The same things were measured in two ways. Each way mixes the same 10 hidden numbers, adds some noise and spreads widely along 6 directions of its own, which tell nothing about the thing.
(in the rows, 128 means zero)
Some things both ways: the first way, then the second way.
[106  99 102 156 130 116 131 138 125 124 131 167  79 113 142 155 105 125
 129 113]
[115 128 131 125 147 115 168 151 138  90 136 137 142 153 145 136 110 173
  57 105 158 113 110  67 134 122]

[143 175  82 119 129 125 145 129  94  92 107 181  90 144 155 149 121  94
 154 121]
[127 101 135 182 142  92 139 112  97  88 101 155 165 112 136  82 163 163
  69  87 127 155 117  95 104 162]

[174  88 110 142 130 153 144 181 163 139 162 102 134 114 133  87 131 193
 105  99]
[117  46 125  84  92 113 111 143 128 110 135 182 136 145 166 220  92 165
 110 118 139 152 102 112 126  97]

[129 105  84 159 110 105 116 113 117 122 105 101  84 127 108 136 108 115
 153 126]
[ 93  69 174 148  86 117 141 121 153 147 118 154  85 165 129 169 130 150
  98 133 125 107 104 164 137 180]

[137 154 115 149 119  92  86  65 108  94 138 129 109  80 140  97 118 141
 105 163]
[120  83 102 139  56  52 143  92 102 119 125 211 161 130 118 174 100 147
 181 127 145 167 110 134 150 121]

[107 166  83 157 120 104 119  78  84  70 110 104  71 167 113 144  77 106
 168 141]
[174 120  94  85  91 101 131 172 153 140 135 130 124 175 173 166  92  92
 146 142 118 121 113 127 123 139]

[153 137  89 100 148 152 112  98 158 140 119 137  78 159 180 130 119 158
 139 153]
[140 151 180 145 142 147 148 152 123 117 113 147 139 110 123 108 148 141
  70 126 109 115 144 109 137 144]

[ 62  69 134  94 122 109 120  79 108 144 129 133 111 135 104 156  68 164
 179 120]
[117 104 183 118 189 157 101 110  97 129 125 145 112  92 117 130 160 122
  83 143  83 166 193  92 100 134]

[128  96 137 114  97 142 127 159 117 174 174 145 167 115 132  98 133 169
 119  69]
[157  82 140 148  78  66 130 140 101 141 115 146 134 114 128 118 135 105
 123 124 155 151 120 130 145 181]

[181 152 121  88 138 121 101 101 147 131 107 137  94 159 181 145  72 159
 181 180]
[115 147 163 147 131 166 146 147 190 144 144  93 101 157 106  96 114 102
 106 155 127 104 134 140 146 153]

[182 187 143  80 103 112  90 108 111 150 153 152 141 148 177  87 109 146
 136 125]
[ 75 110 106 119 159 112 145 113 141 104 115 159 139 159 154 152 105 134
  86 130 114 129 128 100 113  96]

[130 109  80 145 174 118 145 115  88 115  65  77  68 114 118 156  84 136
 165 182]
[134 158 155 204 119  97 140 115 131 118  96 129 134 109  80  63 136  76
 114 144 117 136 158 119 148 180]

[ 73  88 100 120 109  97 102  85 108 106 164 125 104 101 105 129 117 120
 157 110]
[126 157 134 149 161 137 161 183 127 130 130 146 154 143 142 125 126 117
  82 130 126 123 149 104 125 122]

[ 89  81 135 108 139 120 124  94  96 103 143 125  89  74  96 140 106 190
 189 156]
[152 147 118 124 142 148 130 173 168 128 134 119 145 173 141 128  87  82
 137 137 116 143 148 120 122 112]

[ 68 138  74 163  88  94 140  83  83 112 152 162  93  60 102 143 147 136
  79 109]
[119 137 172 217 123 118 158 140 145 144 111 138 128 140 110  75 153 123
 104  95 183 152 131 169 154 164]

[110  95 125  95 101 120 119 118 115 143 182 124 155  91 125 127 117 177
 132 116]
[132 134 145 162 157 122 147 150 119 131 125 142 153 130 123 102 129 104
 107 118 145 161 157 115 131 120]

[158 174 117 144 125 158 138 130 142 121 130 115 101 181 132 105  85 153
 152 137]
[137  24 150 124  93  82 139 129  98 114 159 150 128  69 153 128 156 149
  94  94 175 154  94 129 144 134]

[139  80 156 101 148 167 107 125 142 161 150 168  97 118 171 113 131 228
 137 120]
[138 130 138  86 136 148 131 137 143 111 121 145 134 148 149 149 108 140
 105 140 102 123 137  99 121 117]

[125 124 107 119  90 118 116 133  83 164 155 135 142 127 150 135 140 140
  87  88]
[104  84 165 131 143 153 134 107 113 144  86 154 124 152 138 118 144 115
 116 148 128 133 163 136 135 147]

[119 109  54  90 105  91 123 114  77  94 150  99 138 111 117 141 147 101
 139  93]
[133 123 130 163 124 113 138 156 141 111 100 144 167 155 151 103 116 118
  95 108 136 136 120 122 127 136]

[ 91  94  71 157 110 124 140 122 109 115 167  82 118 153 134 165 103 168
  76  90]
[169 110 121 104  63  98 140 166 153 143 161 139  88 166 145 195 111 128
 148 139 140 125  94 144 139 165]

[ 59 166 109 128  62  97 114  53  54 117 144 190 122 128 124 169 112 124
 118 101]
[160 132 100 109 138  57 149 106 132  90 105 151 130 171 158 134 107 141
 126  73 126 156 118  98 110 129]

[173 163 144  99 137 147 115 122  85 133 146 171 147 121 198 107 133 198
 101 123]
[116 119 131 125 116 136 118 108 171  99 125 115 100 135 138 104 133 123
 103 122 162 139 109 141 142 136]

[ 79 133 134 104 110 135  96  77  64 116 151 156 143 120 132 132 126 123
 153 126]
[200 137 133 130 104 101 139 159 124 130 122 108 143 112 131  72 123  60
 147 137 145 142 148 125 153 162]

[163 152 129 208 123 180 123 162 129 152 126 150 139 162 188 123 101 148
  70 119]
[150 196 151 129 182 131 167 122 121 140 109 111 120 125 112  57 145  76
 115 151 142 131 196 103 145 147]

[140 113 130 105 103 154  94 132 130 152 187 127 179 155 172 103 131 153
  99  90]
[122 126 155  97 144 167 118 153 138 156 131 156  95 155 141 189 137 112
 110 173  89 126 160 133 114 141]

[175 104 133 103 124 148  91 160 128 105 175  83 180 143 153 107 115 133
 164 133]
[103  47 140 130 150 137 137 117  80 143 134 184 156 114 141 158 147 131
 130 154  98 148 150 115 110 116]

[178 168 126 154 156 156 154 168 102 163 103 150 102 116 172 115 122 168
  84 148]
[115 124 156 130  98 160 117 141 204 129 115  94  77 167 122 125 102  84
 110 163 165 109 128 146 168 157]

[140 156  56  69 121  75 117  73  82 124  92 112  88 148 139 141 116  95
 160 130]
[133 118 165 168  82 128 115 139 150 132  80 123 135 139 130  81 129  91
  98 144 131 117 127 154 154 183]

Other things, the second way, with their names:
(2): [182 106 143 124  96  89 140 154 141  96 115 150 139 162 151 160  99 159
 111  83 125 134 106 105 128 141]
(425): [110  77 151  80 147 140 109 139  91 105 142 200 149  98 167 200 140 199
  64 103 101 165 125  98 104  78]
(418): [151  95 174  77 128 189 121 152 132 152 100 114 155 154 152  89  96 100
 134 154 184 139 174 120 164 120]
(262): [137  82 162 113  82 154 117 156 161 153 113 113 128 162 140 119  95  90
 127 159 172 119 131 147 166 151]
(427): [171  95 172 152  60 122 128 200 173 161 140 107  89 153 131 151 113  74
 129 142 162 115 111 169 166 183]
(671): [132  78 145 159  75 109 114 134  94 142 105 162 155 114 131 114 152 116
 124 147 150 152 131 139 140 178]
(90): [175 124 149  67 117 160 107 136 140 146 110 136 128 170 141 143 100 103
 161 164 106 138 163 118 129 144]
(433): [157 139 106 149  70  60 166 108 122  83 148 150 163  86 104  84 123 148
 136 121 150 131  94 100 161 138]
(505): [129  81 125  87 108 116 133 116 140  94 128 146 146 132 156 130 103 156
 109 112 144 129 108 107 140 105]
(178): [179 109 162 101 101 171 130 135 157 141 118 114 135 148 150  80 125 113
 147 138 115 111 127 156 136 146]
(533): [103 136 153 163 105 165 114 163 188 118 108 113 131 140 127  99 113  90
  71 168 109  90 119 144 144 158]
(619): [151  91 196 136  98 136 132 165 157 122 157 116  78 112 125 150 149 151
  73 115 141 113 103 138 146 167]
(330): [120 158 151 127 182 111 132  97 125 110 113 136 107 106 103 105 136 103
  85 133 105 149 181  88 135 127]
(430): [152 164 121 120 135 131 179 212 153 143 135 120 126 186 164 142 110 102
  94 144 142  85 126 110 134 145]
(408): [158 117 131 149  75  29 153 131  97 102 128 173 122  91 126 150 140 145
 102 100 151 145 104 108 153 167]
(251): [169 102 133 126 112 106 142 158 113 116 132 131 147 115 159  98 133 122
 119 102 194 162 124 109 151 135]
(288): [140 106 121  96 147 112 147 152 143 101 154 135  99 134 150 187 108 122
 105 121 127 131 124  95 130  99]
(282): [176  69 136 113  80  56 143 112 103  95 130 180 144 100 132 164 100 142
 144 100 108 148 114 104 146 121]
(341): [162 119 167 133 127 138 157 173 145 174 158 108 105 158 138 108 143 114
 116 118 163 127 132 159 133 164]
(123): [194  57 153 111  93 115 178 165  96 147 109 139 182 142 169  89 110 112
 151 118 150 109 129 122 154 144]
(622): [117  82 139 131 161  88 173  90  76 113 115 174 130 103 137 117 159 142
 112 106 142 153 150 102 132 128]
(567): [187 163 136 109  99  93 128 175 148  89 118  93 100 103 149 114 112  90
  77 123 192 126 123  88 177 156]
(238): [147  88 164 134  96 136 128 173 167 153 125 112 113 165 146 135 100  88
 116 142 153 115 125 152 154 156]
(459): [161  72 130 118  88  71 148 141  67 145 142 186 159 107 139 158 140 133
 153 130 135 153 129 120 136 151]
(200): [142 161 149 193 103 132 153 149 169 117 107  98 130 131 112  39 135  82
 105 139 152 100 123 144 162 174]
(87): [175 102 132 130  66  64 162 123 130 137 135 122  89 124 123 116 131  84
 164 134 179 125 115 149 174 177]
(473): [100  83 188 134 171 165 138  93 114 129 127 179 124 127 130 136 167 192
  90  95 111 160 138 139 106 115]
(374): [162 110 105 105 112 117 104 184 132 120  99 137 191 139 167 121  72  63
 121 149 121 142 151  97 131 109]
(507): [112 161 130 134 141 127 152 144 130 128 130 167 150 169 118 160 102 144
 115 149 113 138 146  93 122 128]
(291): [157 112 129 142 132  92 166 153  87 135 125 179 146 149 152 160 143 142
 134 102 143 159 136 118 119 140]
(650): [163 109 122 191 107  43 170 167 105 112 141 190 159 139 135 173 130 167
 120  61 140 174 103 110 113 139]
(110): [139  84 135  62 123 135 106 123 151 103  99 136 113 149 176 158 102 123
 103 123 127 130 130 113 136 105]
(377): [119 137 169 194 137 103 136 110 133 130 129 137 102 114  93  89 165 130
  92 103 136 156 136 144 127 177]
(482): [ 97 137 152 171 117 152 166 119 136 130 101 131 139 140 121  56 155 140
  97 149 166 106 123 135 149 174]
(445): [145 144 164 153 104 114 152 152 151 156 141 121 115 123 105 104 114  78
 129 141 165 133 146 151 176 151]
(175): [111  51 158 155 161 118 150 100 136 117 162 125 102 126 118 108 161 161
 108  85 155 165 116 125 111 135]
(155): [ 97 108 130  70 168 143 141  99 124 130 131 163 104 149 140 174 111 133
 134 142 151 156 167 104 144  82]
(186): [138  90 141  84 127  93 128 106 119 104 130 175  79 152 143 222 126 181
 115 104 120 156 124 102 116 131]
(74): [162 106 133 145 112  87 132 131 108  92 125 165 162 105 145 111 143 169
 103  67 151 181 110 112 123 127]
(569): [127  70 136 152 132  95 148  79 128 106  94 128 141 128 143  55 132 113
 124  96 164 149 126 131 142 132]
(323): [135  35 113 104  90 104 139 152 132 151 142 163 112 174 171 211 105 104
 171 138 142 138 113 150 131 121]
(359): [ 88 127 142 140 176 162 126 126 141 163 115 188 134 201 133 187 122 140
 132 137  58 155 159 149  85 117]
(488): [166 102 128  78  84 148 114 165 154 130 105 122 146 167 175 130  88  94
 131 155 135 112 117 126 143 139]
(639): [158  86 190 166 107 151 155 150 122 155 140 141 140 120 112 101 155 129
 135 140 118 128 137 145 132 172]
(310): [117 106 136 149 121  75 150 129 130  87 139 132 127  94 133 110 134 144
  59  99 164 129 104  96 142 137]
(77): [134  83 131 114 162  88 143 116 101 114  89 172 155 177 158 156 104 148
 116  91 124 162 146  82 106 123]
(663): [120 148 147 196 146  89 166 146 156 120 145 132 103 156 109 124 136 143
  83  77 154 147 116 123 121 160]
(480): [122 100 112 169 136  62 188 118 133  88 164 148 145 121 128 109 128 180
 103  60 174 154  91  97 129 105]
(56): [ 91  99 148 151 104 136 134 136 160 122 129 124 129 129 120 108 114 113
  93 148 188 126 122 131 165 137]
(132): [101  98 141 137 176 125 134  95  50 117 109 194 176  85 125 113 168 149
  98 138  82 161 173  85  97 126]
(293): [ 42 155  98 180 137 101 172 109 140 147 106 175 131 181 121 140 129 119
 117 155 117 114 130 146 125 141]
(362): [ 96 123 140 163 157 118 182 139 181 104 158 108 118 156 117 103 105 137
  78 106 143 105 110 109 132 120]
(496): [161 123 150  90 118 141 134 176 152 160 141 112  87 165 139 169 106  81
 129 174 119 105 150 124 140 163]
(240): [129  59 186 166 144 104 181  98 105 131 168 130 100  91  89  89 167 151
 126  97 193 164 139 125 148 150]
(137): [144 155 143  75 140 180  97 165 154 145 112 137 129 181 147 157  96 113
 124 163 124 151 170 112 123 119]
(466): [108 105 147 184 117  98 135 104 139  95  86 151 105 169 132 128 152 157
  84 101 132 136 107 123 117 187]
(474): [112 101 146 186 125 127 168 132 148 122 141 162 151 157 127 118 138 178
 112  83 117 137  92 151 109 126]
(63): [152 181 140 177 123 132 158 164 124 153 104 127 155 142 119  64 142  67
 127 160 115 106 154 136 138 181]
(440): [159 147 128  94 102 118 129 189 147 102 137 148 141 139 151 176  92 136
  89 135 125 127 121  86 136 124]

Some of these things the first way, each followed by its name:
[106 104  92 155 105 154 159 149 118 166 161 119 146 150 161 176 103 195
  47  94] -> (186)
[136 113 126 184 139 201 131 140 149 124 118 109 109 131 112 109 127 160
 134 160] -> (282)
[105 144  68 112 115 109 146  62 134  95 148 129  12 132 126 169 116 226
 120 148] -> (474)
[106  82 121 145 137 158 141 142 113 144 134 109 101  80  92 120 127 170
 166 139] -> (427)
[ 91  85 133 156 169 148 125 103  91 100 115  72  80 108  99 149  68 183
 194 188] -> (288)
[168 142  95  99 117 142  71  75 119  70 118 129 118 174 177 142 124 119
 188 152] -> (178)
[227 144 126  93 121 162 109 169 165 135 141 109 173 161 188 135  89 147
 174 171] -> (362)
[142 133  89 212 117 151 118 141 110  96  91  89 175 168 126 128  87  48
 113 133] -> (330)
[153 200 147 103 132 130 117  94  94 131 138 103  87 118 136 122  75 191
 193 210] -> (323)
[130 134  90 162 143 144 174 171  63 135 101 171  89  88 144 158 149 141
 103 113] -> (466)
[158 223 115 102  87 131 133 114  70 147 132 155 133 167 165 143 117 144
 102 132] -> (569)
[185  72 140 134 141 151  68 152 138  86 134 117 170 128 155  78 122 104
 199 119] -> (132)
[137 112  90 132 143 101 127 119  98 141 133 150  46 128 184 142 132 199
  72  91] -> (482)
[206 116  75 124 116  78 115 151 119 151 160  33 129 147 174 104 102 196
  69  95] -> (293)
[202 114  74 186 127 143 125 183 163  83 115 129 165 130 169 119 112  81
 123 118] -> (137)
[ 95 106  82  81  93  86 134  98 104 154 145  93 103 133 101 159  96 150
 153 112] -> (238)
[ 79 155  58 182 140 133 149 125  48 107 105 127 137 139 138 155 119  43
  72 110] -> (567)
[ 51 123 104 193 106 115 131  90  63 125 139 107  74 135 103 158  97 159
  87 110] -> (622)
[162 119  90 158  79 164 144 171 174 140 179 112 149 180 159 149  96 181
 103  88] -> (341)
[125 182  86 175 101 146 173 137 123 139 132 166 108 157 146 145 108 153
  51 105] -> (377)
[ 93 155 118 111  87 118  62  90  74 103 178 182 157 121 161 132 144  41
 156 112] -> (430)
[149 137 105  66 117  99  99  76 124 135 140 125 101 166 170 137  93 184
 137 129] -> (505)
[166  88  56 175 107 148  91 151 134  65 108  43 130 164 114 155 113  45
 221 148] -> (123)
[105 156  55 113 107 105 125  67  99  65 137 143 119 129 137 157 121 108
 127 128] -> (74)
[167 155  91 121 143  96 149 137 124 150 120 118  83 129 158 123  90 166
  94 135] -> (56)
[ 63  86  92 218 122 185 145 147 119  93 135 147 111 126  95 139 152  91
  98  96] -> (619)
[134 136 113 125 113 111  80  81 129  97 141 121 119 137 143 118  84 113
 185 152] -> (459)
[134 112 110 131 138 149 123 120 126 159 139 117 122 126 155 107 115 179
 111 121] -> (408)
[119 166 108 182 129 138 134 100  92 116  83 141  63 144 112 116 110 129
 139 137] -> (110)
